The same things were measured in two ways. Each way mixes the same 11 hidden numbers, adds some noise and spreads widely along 6 directions of its own, which tell nothing about the thing.
Some things both ways: the first way, then the second way.
1, 3, -22, 13, 31, 15, 11, -5, 4, 6, -2, 15, -2, 2, -4, 29, 15, -3, -10, 12, -10
-3, -17, 4, -2, -4, 2, 6, -3, -16, -2, -26, -6, 0, -8, -10, -6, 7, 1, -6, -14, 1, 3, 0, 4, 1, 2

-7, -5, -23, -1, 11, 8, 18, -7, 5, 10, -3, -1, 6, 7, -6, -18, 18, 2, -2, 2, -6
-15, -5, -12, -17, 5, 12, 0, -1, 3, 5, -3, 2, 4, -4, -13, -22, 7, -9, 5, -17, 9, 5, 10, 3, 21, -9

8, -5, 9, -1, -1, -10, 1, 11, -9, -17, 11, -16, 2, 14, 0, 3, 12, 6, 19, -12, 21
-9, -6, -13, -13, 7, 7, 23, -8, -7, -21, -17, 2, -17, -13, 4, -4, 10, -7, -2, -6, 1, -9, 13, 3, 14, 4

-7, 6, -12, -17, -1, 11, -21, -3, 16, 7, 7, -7, -32, -11, 6, 34, -10, 9, 7, 33, 28
-12, -15, -16, 3, -9, 4, -9, -2, 0, 0, 0, -5, 6, -8, 17, -18, 3, 0, 7, 12, -2, -17, 12, 3, 1, -16

-21, -11, -14, -19, 30, -2, 17, 13, -10, -19, 5, 17, -2, 5, 2, 21, 2, -28, 11, -20, 1
-18, -4, -12, -7, 6, -8, 26, -5, -13, 3, 20, 0, -8, 2, -18, 6, -19, -3, -5, 2, 5, 12, 14, -9, 21, 8

-28, 17, 2, -18, 15, 9, 11, 24, -11, 3, 11, -1, -31, -12, -5, 35, 12, -15, 20, -21, 49
-2, 16, 5, -10, 5, 2, 9, 5, 1, -19, -2, -12, -3, 14, 15, 1, -7, -3, -11, 1, -11, 15, -6, 7, -7, 20

1, 1, 2, 20, 6, 4, 2, -6, -6, 3, -2, -3, 6, -2, 8, -18, 11, -3, -13, -25, 3
0, -18, -1, -4, -10, 14, -10, -4, -12, 1, -12, 2, 10, -16, 17, -14, 19, -10, 8, -3, 20, -5, 18, -9, 10, 3

8, 13, -15, -1, 5, 11, 6, -11, 10, -4, 2, 15, 2, 7, -3, 10, 17, 9, -2, 18, -8
9, 25, -18, -2, -1, 3, -4, 12, -5, -13, 3, -4, 5, 12, 5, 10, 7, -9, 0, -17, -1, 6, -23, -7, 2, 22

7, -15, -16, 5, 1, 9, 11, -14, 24, 28, -19, 4, 4, -8, -24, 7, 6, -5, -10, 16, -28
4, 17, -8, -23, 17, 6, 16, -4, -1, -7, 25, 15, -11, 15, 1, 22, -20, -1, 6, 20, 3, -6, 2, -16, 6, 6

-7, -5, -10, 3, 6, -1, -4, 18, -1, -19, 12, 0, -8, 7, -6, -8, -6, -7, 6, 1, 17
-10, 12, -5, -2, 0, -6, 23, 9, -4, -6, -12, 11, 7, 4, -3, 0, -6, -5, 9, 5, -11, 23, 0, -6, 8, 14

-22, -7, -15, 2, 32, 2, 12, 12, -8, -12, 3, 11, -1, 3, -13, 18, -3, -8, 16, -15, 9
3, 10, 4, 5, 4, -12, 5, 9, -4, -1, -23, -4, 9, 12, -20, 11, -12, 0, -6, -21, -7, 33, -19, -5, 1, 22

-8, -8, -25, -16, 26, 2, -14, 0, 11, 0, 8, 13, -17, 11, 8, 37, -8, -2, 14, 13, 2
-8, 7, 15, 7, -5, -6, 17, 2, -18, -2, 12, -5, -14, -1, 5, 2, 10, 8, -11, 14, -8, -3, 17, 14, -8, 11

2, 2, -12, -2, 14, 10, -15, -13, 8, 14, -3, -6, -14, -5, 26, 5, -5, 13, -15, 19, 8
9, 11, -5, 6, -8, 3, 7, 12, -10, -7, 4, 10, 2, -6, -2, 12, -5, 2, 15, 10, 2, -9, -13, -25, -10, 9

-25, -20, 15, 10, 0, -11, 4, -11, -6, 11, -4, -12, 14, -9, 3, -12, -12, 9, 17, -34, -1
13, -11, 16, 13, -9, 2, -20, 4, 3, 18, 1, -6, 11, -12, -4, 0, 2, 1, -7, 7, -6, -9, 3, 7, -3, -6

4, -4, -11, -6, 6, 1, -12, -17, 7, -8, -5, -12, -12, -5, 39, -27, -9, -16, -18, -14, 6
-15, -29, 14, 13, -11, -14, 13, -6, -7, 18, -12, 3, -10, -34, -22, -18, 5, -3, 2, 5, -7, -4, 26, 14, 7, -20

14, -2, 7, 17, -15, -6, -5, 1, 8, -8, 0, -10, -11, 2, 9, -5, -6, -22, -17, -21, 0
8, -25, 14, 16, -7, -16, -7, -5, 19, 25, 2, 0, 0, -18, -13, 1, -21, 8, 6, 14, -16, -10, 5, 2, -11, -22

-6, -2, -24, -2, 25, 12, 1, 2, -3, -13, 9, 28, 6, 6, -13, 29, 16, -3, -2, 3, -2
-11, -8, -30, 3, -10, 3, 10, 7, -11, 11, 22, 10, 9, -9, -12, -2, -16, -10, 13, 13, 8, 6, 10, -26, 22, 3

12, 0, 4, 2, -16, -6, -11, -6, 10, -6, 3, -23, -10, -1, 8, 0, -3, 4, 8, 4, 21
16, -3, -8, -2, -3, 10, -12, -4, 6, -13, -12, 1, -1, -2, 33, 3, 17, -2, 4, -1, -2, -18, 1, 2, -8, 3

-12, -9, -16, 8, 23, 2, 13, -4, -8, -16, 15, 14, 1, 21, 13, 15, 4, -22, -6, -17, -24
1, 1, 6, -7, -10, 4, 15, -5, -24, 3, 21, -11, -2, 0, 21, 2, 5, 7, -5, 12, 5, -8, 17, -1, -1, 18

-18, -17, 25, 0, -5, -3, -8, -17, -5, -1, -22, -13, 18, -23, -12, -26, -6, 21, 29, -19, 20
-6, -20, 14, 7, 0, -12, -1, -9, -15, -11, -53, -4, -13, -21, -8, -15, 20, -14, -12, -12, -9, 2, 4, 28, 0, -13

5, 7, -1, 14, -5, 6, -7, 3, 20, 18, 9, 8, -26, -1, -8, 21, 0, -8, -7, 12, -2
2, 1, -1, 6, -7, -2, -15, 7, 14, 9, 25, -2, 22, 9, 12, 7, -14, 7, 10, 5, 0, -5, -8, -17, -11, 0

0, -8, 13, -5, 2, -4, -29, 15, -7, -6, 14, 0, 0, 12, -9, 9, 1, 26, 21, 15, 25
-5, 6, -8, -9, -1, 14, -13, 0, -12, -14, 2, 3, 5, 1, 25, -11, 20, -13, 7, -4, 25, -7, 9, -10, 4, 6

-5, -3, -9, -26, 0, 3, -12, -11, 10, 11, -3, 0, -5, -2, 8, -3, 8, 15, 10, -2, 10
-19, 8, -4, -7, 8, 7, 0, -2, -8, -5, 8, -4, -14, -8, 0, -21, 16, -17, -12, -1, 13, -2, 26, 17, 23, -2

-15, -2, 1, -2, 12, -1, 8, 17, -10, -1, 9, 15, -5, 0, 5, 0, -1, -19, -12, -23, 1
0, 8, 14, 1, -2, -2, 0, 8, -7, 8, 11, 3, 12, 2, -2, 4, -13, -5, 0, 19, 0, 10, 3, -8, 1, 8

9, 21, -10, 3, 18, 17, -1, 1, 17, 25, -12, 24, -18, -14, -9, 20, 14, -4, -10, 2, 9
-12, -6, 7, 5, -5, -3, 11, 2, -12, 2, 6, 5, -12, -8, -8, -6, 5, 2, 0, 9, 0, 1, 17, 3, -5, -2

-2, -9, -26, 1, 20, 18, 4, -11, 9, 5, 12, 21, -7, 11, -11, 23, 22, -4, -6, 14, -33
-14, -14, -5, -1, -5, -3, -9, -5, -3, -3, -10, -7, 23, -8, 6, -8, 2, -7, 7, -20, 13, -5, -4, -10, 7, -5

7, -3, -18, -7, 11, -3, -7, 3, 16, 12, 2, 12, 5, 12, -11, 23, 7, 10, 8, 29, -6
-17, -5, -9, 9, 1, 0, 12, 10, 0, -10, -3, 13, -3, -9, -23, 5, -3, -2, 2, 2, -6, -1, 0, -8, 3, -6

-13, -13, -6, -16, 8, 11, -20, -3, 12, -3, 3, 7, -15, -5, -24, 23, -2, 14, 33, 30, 13
-17, 10, -9, -10, -1, -12, 12, -4, -7, 13, 38, -7, -8, 9, -3, -11, -6, 0, 2, 5, -6, 0, 11, 11, 5, -5

17, 7, -10, 10, -7, -8, 6, 5, 19, 7, 8, -10, -18, 12, 13, -4, -6, -15, -17, 18, 0
-12, -6, 2, -11, 4, 10, 21, -2, -5, -23, -28, 4, -3, 0, 15, -5, 16, 5, -3, 1, -7, -2, 11, 10, -2, 5

Other things, the second way, with their names:
(52): 1, 11, 13, 4, -10, -1, 11, 6, -8, 9, 28, -11, -21, -1, 4, -8, 5, 4, -10, 16, -13, 4, 17, 18, -12, 14
(236): 3, -9, 12, 20, -5, -23, -20, -3, 18, 16, 7, -4, 19, -10, -9, 10, -22, 4, 7, 2, -7, -17, -14, -8, -13, -22
(452): -4, 16, 21, -5, 5, -21, 27, -3, -3, 9, 7, -6, -12, 1, -19, 1, -20, 9, 0, 4, -16, 8, -1, 10, -7, 3
(95): 5, -3, 6, -1, -8, 16, 13, 8, -15, 0, 16, 12, -13, -2, 7, 6, 12, 4, -3, 29, -4, -2, 22, -1, -6, 13
(339): -7, -8, 4, 14, -10, -10, -6, 0, 8, 8, 4, 0, 13, -15, 0, -3, 1, 5, 13, -2, 2, -19, 1, -8, -8, -15
(382): 3, -35, 14, 17, -16, -11, -11, -15, 2, 19, 20, -8, 2, -21, 13, 2, -5, 8, 1, 17, 1, -29, 20, -1, -14, -19
(361): 4, -10, 5, 14, -21, -1, 7, 7, -5, 6, 7, 8, -7, -20, 7, -7, 9, 7, 16, 25, -11, -19, 12, -2, -21, -9
(475): -1, -1, 9, 1, -10, -15, 2, 0, -3, -5, -10, -13, 2, -3, 5, -9, -3, -2, 4, -12, -12, 5, -18, 4, -21, 0
(403): 7, 10, 20, -15, 5, 4, 3, 0, -6, -14, -18, -11, -6, -2, 7, -4, 21, -17, -20, -10, -14, 6, -3, 29, 4, 13
(469): -3, -8, -11, -2, -7, 7, -14, 0, 2, 5, 19, 0, 9, 5, 13, -2, 8, 5, 12, -8, 11, -16, 0, -12, -9, -8
(165): -15, -17, 5, 21, -1, -14, -5, 3, 18, 19, 16, -4, 5, -12, -40, 8, -14, 1, -9, -19, -1, 7, 1, -4, 7, -9
(229): 7, -24, -1, 8, -13, -11, 5, -6, 1, -12, -32, 5, 7, -12, 26, 5, 1, 1, 12, 9, -18, -11, -5, -3, -19, -6
(51): 2, 5, 10, -5, -1, 8, -6, 4, -2, 16, 8, -3, -5, 5, -4, -14, 14, 6, -4, 0, -3, 4, 13, 19, -2, 0
(175): 18, 21, 15, 13, 3, -6, -9, 13, 8, 7, 17, 2, 6, 12, -8, 28, -11, 4, -10, 10, -13, 4, -11, -1, -9, 15
(243): -2, 0, -3, 12, 4, -6, -3, 5, 15, 15, 12, 7, 8, 5, -14, 11, -14, 2, 0, -1, 0, 14, 6, -9, 9, 4
(3): -10, 16, -18, -12, 6, 3, 4, 2, 8, 4, 25, 3, 1, 5, -2, -7, -9, -1, 14, -3, 7, -4, 3, -9, 11, -3
(150): 13, 7, 6, -1, -3, 6, -8, 11, 9, 5, 7, 3, 5, 7, 2, 5, 2, 9, 5, 8, -17, -10, -10, 5, -18, -3
(55): 1, 19, -35, -15, 10, 18, -10, 2, -5, -18, 17, 5, -5, 18, 20, 3, -5, -12, 6, -3, 26, 3, 0, -25, 13, 16
(457): 3, 8, 7, -1, 7, 11, -9, 5, 13, -13, 2, 4, 5, 3, 11, 10, -2, -11, -5, 0, 9, 9, 3, -11, 5, 15
(279): -19, -3, -17, 8, 9, 2, 18, 6, 2, -37, -23, 3, -7, -6, -9, 12, -8, -8, -9, -11, 1, 9, -6, -16, 8, 12
(315): 6, -4, 12, 9, -15, -15, 10, -4, -11, 11, -1, -9, -15, -16, 6, -12, 4, 9, 6, 11, -14, -12, 9, 13, -18, -4
(396): -2, -7, -9, 6, -14, 1, 13, 1, -1, -6, 5, 1, -6, -11, 23, -6, 5, 13, 13, 26, -19, -31, 10, 4, -18, -11
(345): 2, -9, 21, 16, -8, -13, 7, 6, 9, 1, 0, 1, -4, -16, -15, 10, -5, 0, -7, 11, -28, -6, -4, 11, -15, -7
(308): 2, 1, -15, 12, -8, 1, -2, 16, 2, -6, -1, 15, -2, -4, -9, 4, -3, -4, 12, 10, -10, -1, -11, -13, -10, -4
(427): -8, -8, -9, -3, -9, 8, 1, 3, -6, 6, -8, 0, 21, -7, 5, -15, 6, -2, 11, -6, 6, 1, 6, -8, 11, 1
(409): -16, -13, -14, 10, 6, -3, -5, -1, 9, -17, -27, 5, -3, 0, -11, 0, 1, -4, -1, -30, 12, 15, -3, -11, 2, 0
(7): -5, -10, -15, 9, 0, -2, -13, 1, 11, -2, -25, -6, 15, -1, -7, -4, -3, 2, 5, -34, 8, 8, -14, -13, 3, 0
(157): 5, 14, 5, 4, -4, -12, 1, 8, 4, -4, 8, -9, 7, 11, 7, 10, -17, 1, -2, 9, -19, 8, -17, 1, -15, 11
(146): 8, -16, 6, 13, -7, 6, -26, 0, 9, 4, -16, -1, 8, -14, 17, -11, 13, -7, 0, 6, 0, -11, 11, 8, -3, -11
(483): 0, -10, -2, 14, -10, -3, -22, 4, 16, 10, 8, 16, 24, -7, 9, 2, -5, 2, 31, 0, 21, -10, 0, -35, -12, -12
(321): 10, 11, 14, -4, -4, 0, -7, 6, 7, 19, 33, -8, 10, 10, -3, 9, -10, 4, -3, 1, -5, 2, -6, -1, -7, 8
(460): 1, 12, -3, 0, -1, -9, 12, 9, 1, -2, -7, -3, -2, -4, -15, 1, -6, -5, 0, -9, -16, 9, -15, 3, 0, 7
(336): -2, -11, 8, 0, -7, 6, 2, -6, -11, -8, -13, 1, 9, -12, 19, -1, 22, 4, 6, -5, 12, -19, 10, -7, -4, 3
(91): 9, -6, 6, 11, -9, 9, -7, 13, 2, -8, 7, 10, 8, -1, 6, 18, -6, 0, 2, 17, -2, -2, -7, -21, -17, 8
(392): -7, -6, 13, 6, -3, -14, 13, 0, -5, -14, -23, -2, -3, -3, 1, 3, -8, -1, 0, -10, -2, 21, -7, -8, -15, 14
(142): 8, -11, 3, 4, -19, -5, -8, -1, -8, 24, 21, -5, 9, -10, 14, -8, 5, -5, 3, 21, -12, -12, 14, 12, 0, -6
(56): -4, 14, -4, -18, 12, 18, -7, -4, -12, -21, 7, -11, -3, 11, 18, 0, -1, -6, -12, -4, 25, -3, 3, -8, 8, 16
(325): 6, -3, -10, -14, -3, 9, -5, -4, -13, -18, -13, -1, 8, -1, 27, -2, 13, -10, 7, -5, 6, -12, -8, -6, -2, 4
(210): 10, 25, -8, -15, 10, 18, -7, 7, -1, -5, 30, 11, 3, 23, 11, 18, 6, -2, 1, 2, 13, -2, 0, -13, 5, 19
(73): -3, 22, -16, -15, 5, 18, -13, 11, -2, 8, 39, -2, 13, 16, 1, -3, -9, -6, 4, 6, 16, 0, -1, -15, 14, 6
(28): -4, -23, -10, 4, -12, -6, 0, -14, -9, 3, -5, -8, 5, -19, 16, -8, 4, 10, 16, -8, 15, -29, 8, -13, -6, -13
(415): -13, -1, 5, -4, 6, 3, 1, -2, -13, -18, -14, -8, -10, -12, 0, -13, 5, -21, -16, -3, 6, 7, 8, 9, 13, 4

Some of these things the first way, each followed by its name:
2, 3, 13, -10, -7, -1, -16, 11, 9, 2, 7, -23, -30, -7, 9, -7, -9, 17, 14, 11, 38  (3)
-7, -15, -12, -3, 6, -7, 3, 13, -13, -20, 14, 18, 22, 27, -26, 18, 18, 2, 17, -22, -7  (146)
-1, 21, -1, -14, -11, -4, 23, 10, -6, -23, -1, 14, 3, 9, 15, -14, 4, -17, -12, -20, 9  (55)
6, -14, -27, 9, 0, -13, 3, -3, 17, -9, 2, 8, 6, 23, 2, -2, -12, -22, -6, -5, -25  (243)
-8, -20, -4, 0, 1, 4, -2, -25, 7, 20, -5, -16, 9, -8, -4, -13, 16, 11, 10, 2, -5  (403)
7, -14, 2, 5, 3, -19, -29, 20, -3, -2, 23, 0, 4, 26, 7, 33, -13, -2, 2, 24, 11  (91)
-12, -9, 16, -2, -5, -15, -10, 10, -2, 18, 0, -22, -8, -7, 9, -4, -3, -2, 16, -34, 34  (457)
5, 4, 1, 11, -8, 15, -6, -23, 13, 28, -10, 15, 10, -10, -18, 8, 28, 13, -8, -2, -16  (415)
-4, -5, 17, 38, -9, 4, 5, -9, 5, 9, 4, -11, 7, -4, -12, -29, -2, 16, 2, -8, -4  (427)
-6, -27, -8, 14, -13, -3, -1, -28, 6, -7, 2, -17, 24, 17, -4, -28, 0, 17, 10, 6, -23  (460)
-17, -15, 1, 0, -4, 0, -7, -9, 0, -14, 1, -23, -9, -9, 5, 0, -11, -18, 15, -5, 20  (229)
0, -3, -21, -17, 16, -7, 1, 7, 8, 0, 7, 14, -16, 6, 19, 23, -8, -20, -8, -6, -6  (175)
19, 6, 17, 19, 6, -3, -7, 6, 16, 27, -4, 19, -6, -9, -26, 28, 17, 4, 17, -16, 2  (165)
13, 0, -8, 2, 0, 7, -9, -6, 14, 4, 10, 6, -18, 11, 6, 5, 9, 1, -8, 5, -13  (339)
1, -18, -12, 20, 1, 7, -22, -20, 1, -20, 8, -4, 9, 23, -12, 5, 0, 18, 13, 4, -10  (315)
2, 3, -1, 16, -16, 9, -6, -13, 18, 9, 1, -8, -9, 2, -22, 17, 5, 19, 16, 17, 0  (396)
-12, 2, 9, 7, 6, 5, 13, 10, -1, 18, 4, 20, 13, 2, -35, 12, 17, 24, 14, -1, -4  (73)
1, -7, 14, 30, 12, -10, -11, 18, -2, 15, -3, 15, 22, 3, -42, 28, 5, 18, 28, -1, 18  (95)
-3, -5, 10, 7, -20, -5, -8, 1, 3, -16, 19, -1, -7, 14, 4, -2, -12, -13, -1, 6, -6  (157)
-3, 14, -17, 10, 12, 17, 13, -19, 21, 20, -15, -4, -22, -18, 0, 11, 4, 3, -1, -1, 5  (7)
6, 12, -20, 12, 8, 18, -13, -21, 20, 23, -11, -1, -15, -10, 2, 8, 9, 7, -10, 7, 8  (361)
